Every row belongs to one group in each of 4 separate groupings. Each group adds its own fixed numbers to the row, and there is some noise. The rows also spread widely along 9 directions, which tell nothing about the answers.
In the rows, zero is written as 128.
Known rows, each followed by its group in each grouping:
[125 156 149 113 110 150 125 102 105 126 166 135 124 119 140 179 145 109
 110 102  57  89 156 126 135 122 172] -> z_365 z_432 bik (2)
[155 170 134 154 108 127 136 146 149 169 123 138 156 113 125 152 150  86
 133 104 122 136 153 147 105 148 152] -> z_225 z_432 muf (5)
[112 201 137 105 124 123 159 151 105 162 104 106 133 120 129 168 132  77
 181 107 112 118 131 154 110  76 177] -> z_225 z_363 bik (3)
[150 105 116 155 127 158 132  59  97  87 149 135 134 121 141 168 130 130
 148 117 120 119 162 142 106 130 127] -> z_992 z_691 Tuso (0)
[195 139 135 186  39 104 143 181 209 117  77 203 170  74 103 148 160 103
 100  91 113 119 136 144 120 152 101] -> z_365 z_691 boba (4)
[171 155 127 153  88  97 143 187 187 119 144 144 129 115 128  97 159 121
  70 118 122 110 142 151 155 113  92] -> z_992 z_363 tam (0)
[139 165 142 139  85 114 149 145 149 133 132 116 122 110 133 136 132 100
 123 104  88 106 135 134 158  88 126] -> z_954 z_432 muf (1)
[142 123  91 154 123 118 119 108 160  94 162 136  89 104 134 130 120 117
 139 109 122 144 149 181 121 112 122] -> z_288 z_363 Tuso (4)
[132 169 162 106 119 115 122 129 115 144 117  74 117 106 118 117 149  76
 137 134  95 100 114  77 154  88 140] -> z_954 z_432 viki (2)
[142 128 119 145 120 133 136 101 124 128 109 136 139 137 136 147 140 104
 155 112 129 134 141 128  88 127 141] -> z_288 z_432 viki (1)
[147 122 131 196  85 129 113  97 122  91 132 147 102 103 134 159 146 117
 133 118 127 121 155 102 137 141 121] -> z_365 z_432 boba (3)
[150 135 105 128  77 131 112 136 168 117 100 117 146 135 118  95 172 119
 116 113 113 123 139 112 136 134 128] -> z_954 z_432 tam (5)
[143 153 134 145 100 133 111 130 149 136 133 121 139 131 118 116 166 108
 119 112 126 129 150 115 123 143 142] -> z_954 z_432 Tuso (5)
[150 123 109 119 111 160 142  82 116 108 122 123 160 118 137 154 138 114
 141 112  93 103 149 138  99 119 150] -> z_365 z_691 tam (3)
[171 153 162 144 131 133 144 113 129 126 174 142 145  97 120 150 136  98
 104 128 111 108 150 129 124 136 119] -> z_992 z_363 Tuso (0)
[146 133 139 194 126 104 147 130 117 129 151 123  96  95 127 135 135  92
 138 132 148 118 133 146 141 114 103] -> z_225 z_363 bik (2)
[157 160 124 111 133 128 125 173 118 166 119  86 188 161 133  54 186 106
  90 124 129 112 156 118  96 144 134] -> z_225 z_691 tam (4)
[174 144 141 123 119 124 145 129 146 130 112 140 181 107 129 130 139  96
 136 111 119 116 116 144 109  99 147] -> z_992 z_432 Tuso (3)
[167 149 116 118  76 110 124 161 190 126  49 120 168 111 117  98 151 101
 168 114 134 132  92 133 118  91 139] -> z_954 z_432 Tuso (3)
[149 145 144 104 151 130 115 114 120 150 132  71 145 113 147  99 139  79
 139 142 109 114 125 111 126 102 137] -> z_992 z_432 muf (1)
[109 141 110 173  95  86 125 146 123 117  72 104  63 115 158 112 130 106
 197 129 185 135 119 144 137  64 134] -> z_365 z_432 boba (2)
[191 122 131 126 141 121 125 140 157 156 102 130 197 126 120  95 173  91
 118 129 141 132 117 124  68 160 135] -> z_288 z_432 viki (2)
[ 99 120  95 108 122 144 116 129  99 103 132  59 110 171 171  65 155 128
 133 116 102 110 154 157 132  74 142] -> z_365 z_691 bik (5)
[147 128 126 153 140 134 102  91  88 126 114  77 136 145 135  95 162  97
 160 146 154 138 143  68 106 146 131] -> z_225 z_432 viki (3)
[149 113 130 169 147 140 139  71  73 103 124  86 127 139 123 126 148 108
 157 161 163 103 153  78 121 136 109] -> z_288 z_432 tam (0)
[149 155 137 147 102 103 173 159 110 143  90 144 161 139 141 138 155 114
 132  99 147 113 126 156 113  99 141] -> z_992 z_432 viki (2)
[143 165 127 151 103 109 105 152 172 133 153 124  99  93 130 141 137  86
 125 106  92 124 130 138 155 102 141] -> z_225 z_432 bik (3)
[104 205 126 120 133  83  96 209 152 173 108  78  95 138 143  89 155  81
 134 122 150 131 137 136 128  93 159] -> z_288 z_432 boba (4)
[112 132 134 144 175 136 141  97  67 128 188  82 109 162 165 118 133 109
 122 139 130 103 171 139 129 102 140] -> z_288 z_432 boba (0)
[ 98 173 112 147 122 129 125 160 117 145 148 106 106 167 143 119 160 123
 126  98 142 124 179 160 102 113 153] -> z_288 z_691 Tuso (5)
[151 116 117 120 132 162 121  54 133 121 163 132 146 106 129 155 122 103
 151 118 102 139 144 140  86 149 140] -> z_954 z_363 Tuso (1)
[142 162 119 184 121 114  92 128 129 147 161 101 110 129 127 119 171 104
 109 137 163 124 152  98 127 163 130] -> z_954 z_432 tam (3)

New rows. What belongs after each?
[171 151 175 139 106 123 169 153 136 143 128 118 194 101 111 119 156  80
  92 123  93  85 124 117 133 112 116] -> z_954 z_691 boba (3)
[127 138 136 165 114 108 147 134 131 116 145  92 100 109 130 103 136  92
 128 131 126 119 134 141 159  90 106] -> z_954 z_363 boba (5)
[145 152 132 171  99 114 111 152 146 136 112 129 132 110 138 131 159 102
 129 122 141 125 146 124 105 137 136] -> z_365 z_691 boba (3)
[112 134 109 182  92 120 111 125 126 115 131 114  95 138 141 129 156 122
 140 111 145 135 162 132 141 123 130] -> z_954 z_432 boba (5)
[111 152 117 170  45 112 190 153  90  73  71 143 100 152 144 142 139 147
 159  85 126 106 147 148 149  55 113] -> z_365 z_363 viki (3)
[110 132 109 160 129 129 122  91  97 124 158  95  92 139 158 136 127 110
 157 123 136 123 142 145 132 105 137] -> z_954 z_432 bik (1)
[145 159 130 193  77 112 188 163  95 134  80 150 173 169 133 136 170 133
 135  94 174 111 144 140 109 122 124] -> z_954 z_432 viki (3)
[171 128 139 157 128 126 148 100 138 131 146 131 159  82 106 157 131  74
 131 132 114 115 132 143 118 148 116] -> z_954 z_363 bik (4)
[148 123 129 170  67 146 152 107 114  73 109 148 124 128 130 147 146 140
 141 106 113  97 160 122 131 117 110] -> z_365 z_691 Tuso (0)
[171 123 115 170  88 139 115 116 143 104 126 158 158 139 140 148 165 143
 106 103 120 126 167 125 118 164 112] -> z_992 z_432 muf (0)
[168  89 130 133  85 138  92  85 157  67  93 108 118  69 114 125 144  98
 151 136  71 104 110  82 148 115 105] -> z_365 z_691 bik (2)
[145 151  96 182  95  92 157 164 179 133  91 147 106 101 127 137 127  94
 166 113 171 130 122 184 109  90 117] -> z_288 z_691 tam (1)
[145 155 118 161 115 122 125 127 139 159 115 121 140 120 142 142 141  97
 163 121 159 138 136 142  98 136 141] -> z_954 z_432 muf (1)
[147 112 105 127 123 141 162 113 119 110 130 121 156 135 135 126 146 125
 120 108 104  98 139 170 108 105 124] -> z_288 z_691 tam (2)
[139 138 128 182 133 123 142 101 106 118 183 125  89 126 146 144 120 110
 145 119 148 122 164 161 138 111 127] -> z_225 z_432 Tuso (0)
[192 111 162 200 137 126 131 115 121 143 127 117 190 123 117 101 173  90
 113 169 183 117 139  73 108 191  92] -> z_954 z_432 boba (0)
[144 150 134 145 120 148 136 114 103 130 158 127 138 139 135 155 152 116
 120 117 102 114 169 122 117 149 134] -> z_225 z_363 bik (0)
[173 125 106 110 112 126 151 116 147 119 107 134 179 118 135 123 141 112
 124 106 106 111 132 170 119 105 138] -> z_992 z_432 tam (4)
[155 152 140 159  97 131 153 139 122 130 128 122 159 113 118 142 149 103
 111 104 104 103 153 137 132 132 110] -> z_954 z_691 muf (4)
[179  49  98 187 122 150 111  33 140  55 192 139 121 106 137 117 129 130
 112 123 109 133 149 154 140 139  95] -> z_992 z_432 Tuso (5)
[157 122 144 165 164 153 122  62  77 135 166 118 149 121 111 155 161 103
 118 152 145 116 165  77  78 206 123] -> z_288 z_363 tam (2)
[162 104  87 140 141 142 126  58 138 111 128 128 150 108 132 157 126 104
 171 124 129 134 130 152  83 131 149] -> z_288 z_432 tam (3)
[186 111 149 113 122 146 115 105 148 135 115 137 210  95 121 138 164  94
 103 122  84 110 125 109  85 159 134] -> z_992 z_691 boba (2)
[152 149 118 151 109 124 140 126 132 123 131 142 139 131 138 148 150 124
 117 116 136 111 149 145 128 125 134] -> z_992 z_432 tam (0)
[165 120 133 184 140 110 127 119 142 127 186 105 112  94 131 109 133  78
 108 128 116 126 141 141 136 119 102] -> z_225 z_691 viki (3)
[161 146 109 136 127 110 128 147 175 141  92 126 153 106 130 137 136  81
 171 120 141 133 106 170  93 100 154] -> z_288 z_432 bik (3)
[112 138 143 192 110 125 154  93  74 101 163 113  90 105 127 173 124 106
 124 112 114  96 169 129 162 106 110] -> z_954 z_691 boba (4)
[213 129 126 174 140  93 142 130 198 158 116 141 159  40  95 122 123  42
 153 150 168 148 106 159 102 148 108] -> z_225 z_363 tam (4)
[157 120 147 184  96 114 154 123 114  92 118 121 136  92 124 130 140  99
 125 123 121 101 128 118 152  89  88] -> z_992 z_691 boba (3)
[141 126 100 123 109 131 123 123 121 123  61  89 156 148 125  82 172 128
 169 138 167 135 120 110  95 134 123] -> z_954 z_363 tam (2)
[145 124 145 187 113 114 135 135 124 125 161 134 113 104 143 129 147 107
 105 124 129 105 153 142 128 131 113] -> z_365 z_691 boba (2)
[130 151 146 134 111 115 154 178 127 129 124  98 143 146 125  77 168 107
  99 123 113 108 149 124 135 100 113] -> z_288 z_363 boba (5)
[170 124 113 156  93 127 116 122 178 100 137 145 126  85 102 142 147 103
 101 110  89 110 148 130 131 146 104] -> z_288 z_691 tam (4)
[ 79 136  48 184  96 115 102 148 115  85 118 108  54 176 173 135 147 164
 169  86 157 147 165 189 113  87 137] -> z_288 z_691 bik (3)
[147 116 117 161  77 105 109 136 160  79 116 126 106  93 127 116 146 116
 110 108  92 117 143 127 165 102  91] -> z_992 z_691 boba (4)
[125 160 150 168 113 151 138 101  59 119 144 125 143 141 130 176 160 123
 124 107 129  99 176 102 109 140 141] -> z_992 z_691 Tuso (3)
[102 155 112 135 104 119  72 134 128 129 109  92  89 141 148 118 161 113
 145 118 132 141 153 106 134 115 153] -> z_992 z_432 boba (5)
[112 181 111 167  53 107 129 155 125  97  61 131  72 129 122 162 153 132
 166 113 154 122 151  98 154 102 111] -> z_992 z_363 tam (0)
[144 145 154 146 112 121 157 126 131 137 141 115 138  99 125 126 133  82
 125 130 113 112 130 125 135 111 111] -> z_954 z_363 boba (1)
[152 163 125 202  74 100 149 186 164 127 161 144 113 131 123 122 169 131
  69 108 140  99 164 154 155 131  88] -> z_954 z_691 tam (0)
[130 151 115 169 125 124 120  96 128 135 119 135  97  87 141 200 113  80
 203 124 150 129 132 159 106 108 173] -> z_365 z_432 bik (3)
[129 163 127 176 124  93 103 143 135 145 119 103  80 102 134 132 139  78
 154 132 159 139 135 116 122 115 124] -> z_992 z_691 viki (1)
[172 123 113 133 109 116 138 120 170 108 104 101 147  86 113  98 137  92
 152 138 122 124 101 129 134 103 105] -> z_954 z_363 tam (3)
[149 168  92 167  89 113 122 196 160 154 148 153 145 171 163 108 175 147
  85  73 136 142 170 190 105 143 147] -> z_225 z_432 muf (3)
[150 125 135 170 118 133 143 114 101 141 129 139 172 137 137 151 162 117
 126 114 147 119 146 137  97 158 140] -> z_954 z_432 boba (2)
[145 135 146 222 166 112 143 114  71 142 195 123 128 130 147 134 149 106
 100 145 187 126 170 138 108 160 107] -> z_992 z_363 boba (3)
[159 135 122 176  61 138 127 133 145 117  61 156 176 130 116 163 174 123
 144 105 146 127 148 101  89 171 115] -> z_954 z_691 boba (0)
[134 125 104 187 109 137 137  95  85 107 135 124 135 157 137 147 154 138
 141 109 155 140 163 130  94 153 119] -> z_954 z_363 viki (3)
[117 147 127 154  92 133 116 122 124 124 132 131 108 133 145 144 152 116
 129 109 114 123 168 125 128 129 153] -> z_365 z_432 boba (5)
[162 120  95 177 124 121 121 103 161 114 170 126 107 110 134 129 139 116
 122 137 155 137 150 156 123 158 104] -> z_954 z_363 tam (0)
[133 131 100 139  91 121 131 141 124 103  87 107 119 124 132 118 142 113
 161 101 110 123 137 150 138  86 123] -> z_225 z_691 bik (4)
[145 155 113 177  83 108 166 162 133 124  60 152 146 127 114 157 154 106
 159  94 158 126 145 152  90 120 123] -> z_288 z_691 viki (4)
[142 169 139 217  81 108 113 183 122 141 149 152 116 152 126 125 191 127
  68 103 146 113 186 107 143 181 112] -> z_225 z_432 bik (4)
[164 111  96 192  81 110 101 120 171  97 131 180 119 102 136 162 147 130
 113  92 128 144 160 159 126 159 120] -> z_992 z_432 boba (4)
[154 137  91 134 105 125  99 126 171 111 105 124 121 132 129 121 159 121
 139 126 136 133 143 120 112 138 130] -> z_288 z_432 tam (0)
[144 126  80 161 142 110  90 123 161 142 135 137 103 129 151 138 140 113
 150 112 166 161 139 182  72 143 155] -> z_288 z_432 viki (2)
[135 158 127 198  99 103 129 152 146 133 147 102  92 110 124 120 148  97
 126 126 152 133 153 134 152 132 100] -> z_954 z_363 muf (5)
[151 137 120 137 100 131 147 140 122 120 105 100 166 132 129 106 151 115
 124 105 107 109 144 139 128 118 113] -> z_954 z_691 muf (4)
[ 94 154  83 116 105 153 112  93 109 128  90  91 119 143 135 160 150 118
 188 104 128 136 157 133  96 116 171] -> z_954 z_691 tam (5)
[168 106 139 193 130 118 168 118  99 114 145 122 139 114 129 113 144 104
 129 136 148 112 132 145 131 125  89] -> z_225 z_363 bik (2)
[135 139 115 137 142 119 112 126 115 129 148 103 123 128 149 124 143 102
 122 119 122 119 145 154 129 112 143] -> z_992 z_432 bik (4)
[157 129  95 150 106 130 128 126 151 112 131 140 144 128 139 134 153 130
 111 107 129 118 154 161 111 132 117] -> z_992 z_691 tam (0)
[135 187 131 148 102 113  99 123 158 139 102 126  79  84 113 173 138  80
 172 146 150 132 144  93 117 144 144] -> z_365 z_363 tam (0)
[137 147 113 168 134 118 132 135 127 141 129 117 126 111 150 144 133  90
 161 125 154 124 136 179  96 104 153] -> z_365 z_691 bik (3)
[ 91 125 110 183 118 127  97 118  79  77 175  83  47 183 162  97 161 157
 104 123 131 109 190  95 169 113 101] -> z_288 z_432 boba (0)
[142 155 136 142 117 125 152 158 100 144 135  96 168 160 140  94 161 117
  98 112 128 102 158 134 135 125 125] -> z_954 z_432 muf (4)
[ 69 175  80 149  71 118 113 140 132 112 131  98  43 136 143 156 138 129
 152  90 119 124 164 161 158  80 148] -> z_954 z_691 tam (5)
[133 132 126 174 143 141 110  98  65 127 192 117 135 177 159 131 174 141
  81 115 136 119 185 112 108 169 134] -> z_992 z_432 viki (3)
[164 132 145 129  56 121 162 128 141  85  56 131 144  85 103 132 142  93
 145 105  75  91 118 102 155  80 105] -> z_365 z_691 viki (4)
[134 125 126 142 101 127 123 117 115 108  93 123 139 114 135 145 156 118
 141 111 116 119 135 119 117 115 129] -> z_992 z_691 boba (2)
[168 147 175 112 119 111 148 138 136 149  64 106 172  85 119 108 145  61
 162 150 125 101  93  96 120  94 137] -> z_365 z_432 boba (2)
[145 144 142 173 103 132 162 132 103 134 123 141 159 132 124 161 160 117
 128 111 138 109 141 137 107 149 124] -> z_954 z_363 bik (2)
[153 156 121 143 113 113 123 149 159 127 103 130 132 114 111 117 147 103
 144 119 145 137 139 135 102 134 126] -> z_288 z_363 Tuso (4)
[181  97 100 174  51 119 154 127 187  71  88 159 135  93 112 105 147 125
 128 117 122 123 129 147 143 117  82] -> z_365 z_363 tam (5)
[144 143 120 158 113 125 112 114 120 120 125 124 132 120 138 153 147 106
 142 118 128 124 136 130 121 121 144] -> z_992 z_432 bik (3)
[108 155 123 137  80 122 118 135  92  90 106  95  81 134 141 127 153 142
 137 110 101 115 153 100 160  90 111] -> z_992 z_363 muf (2)
[116 178 107 155  99 104 154 191 136 155 122 155 124 155 147 161 156 129
 119  75 140 125 157 201  84 113 151] -> z_288 z_691 viki (2)
[130  98  82 157  58 141 146  88 142  57  99 127 104 108 146 156 111 138
 176  81  86 124 136 167 144  75 103] -> z_954 z_691 muf (1)
[155 124 107 152  54 133 163 107 159  73  95 165 128 106 116 165 125 135
 167  96 114 125 134 163 135  95 110] -> z_954 z_363 Tuso (0)
[144 132 115 170  95 124 135 130 135 118 126 145 137 129 135 152 157 117
 126 103 129 121 149 156 129 125 135] -> z_992 z_432 bik (5)
[153 143 124 143 115 130 125 105 141 127 129 121 150 114 129 135 140 102
 149 117 134 125 127 136 112 121 147] -> z_954 z_432 Tuso (3)
[130 152 140 101 168 138  84 108 129 166 199 109 137 106 156 151 146  89
  87 120  82 121 158 142  94 151 170] -> z_992 z_691 boba (2)
[131 111 100 110  72 153 171  95  88  62  62 111 151 168 140 129 149 155
 170  97  96 110 140 122 126  83 113] -> z_954 z_363 viki (0)
[145 136 116 133 117 139 145 101 117 116 126 124 146 122 127 136 132 114
 150 108 127 126 146 154 109 126 135] -> z_954 z_363 Tuso (4)
[162 182 131  91 126 108 111 182 207 171 129 104 153 107 129  94 147  78
 119 121 115 124 116 162 106 105 152] -> z_954 z_691 Tuso (0)
[129 129 114 180 123 130 106 107 101 115 168 135 119 128 145 160 150 126
 100 105 124 128 186 141 113 159 127] -> z_992 z_691 boba (4)
[155 122 133 181  84 138 131  81 138  98 137 149 118  88 110 169 131 105
 140 111 114 114 145 111 127 143 106] -> z_954 z_691 Tuso (1)
[132 169 122 160 131  97 131 170 138 172 133 132 123 129 158 122 141  94
 130 114 170 133 151 183 103 122 161] -> z_365 z_432 boba (4)
[166 142 133 159  97 136 128 103 141 115 126 149 137 100 119 164 132 103
 149 103 111 127 137 127 121 129 143] -> z_225 z_432 Tuso (3)
[143 139 111 159 105 115 162 128 141 138  96 150 146 104 134 167 132 104
 171 109 156 144 123 188  86 117 143] -> z_954 z_363 boba (2)
[155 132 128 182 107 109 140 116 120  99 160 124 109 101 135 136 129 115
 105 112 110 108 154 147 169 111 101] -> z_992 z_432 muf (4)
[105 204 126 166  64  99 135 197 135 130 124 137  68 125 126 142 147 117
 120  77 115 113 168 153 162  86 132] -> z_225 z_691 Tuso (4)
[126 183 114 131 152 113 122 134 136 166 151  95  93 113 142 135 129  79
 159 138 155 139 150 153 114 112 151] -> z_225 z_363 tam (0)
[141 166 142 125 128 114 169 149  99 141 140 108 148 130 128 113 153 103
  97 122 128  97 150 142 138 109 121] -> z_992 z_363 tam (4)
[145 114 101 153 132 113 106 124 123 120 119 102 138 147 165  89 153 124
 140 126 161 142 137 147 108 113 131] -> z_992 z_432 boba (3)
[147 135 110 158  52 132 156 168 103  97  53 121 180 181 127  88 192 163
 123  96 138 119 157 107 124 137  91] -> z_954 z_363 muf (4)
[119 157 119  84 122 114 106 128 148 127 126  91 114 107 153 128 123  91
 144 108  77 123 119 149 146  50 164] -> z_992 z_432 boba (3)
[125 118 115 103 161 137 131  78 114 133 137  91 119  94 165 143 105  83
 181 127 112 123 126 180  94  76 168] -> z_365 z_691 boba (2)
[145 144 116 196  59 108 154 171 144 116 102 172 134 120 125 149 154 124
 112  75 128 126 165 167 130 126 106] -> z_225 z_691 boba (4)
[130 180 108 104 113 116  94 155 179 169 129 135 138 112 138 155 144  93
 124  90 101 142 143 166 105 132 180] -> z_954 z_432 boba (4)
[110 160 142 121 119 151  91  99  80 120 131  88 112 136 133 140 159 107
 143 122  88 128 165  62 122 137 151] -> z_225 z_363 boba (3)
[ 92 132  59 139 117 116 142 115 119  89 149 113  61 150 169 137 109 146
 148  84 117 120 166 220 144  56 144] -> z_288 z_432 tam (4)
[118 124 106 106 121 142 100  65 120  85 117  68  82 118 143 123 116 111
 196 134 113 127 128 113 150  75 141] -> z_954 z_432 Tuso (0)
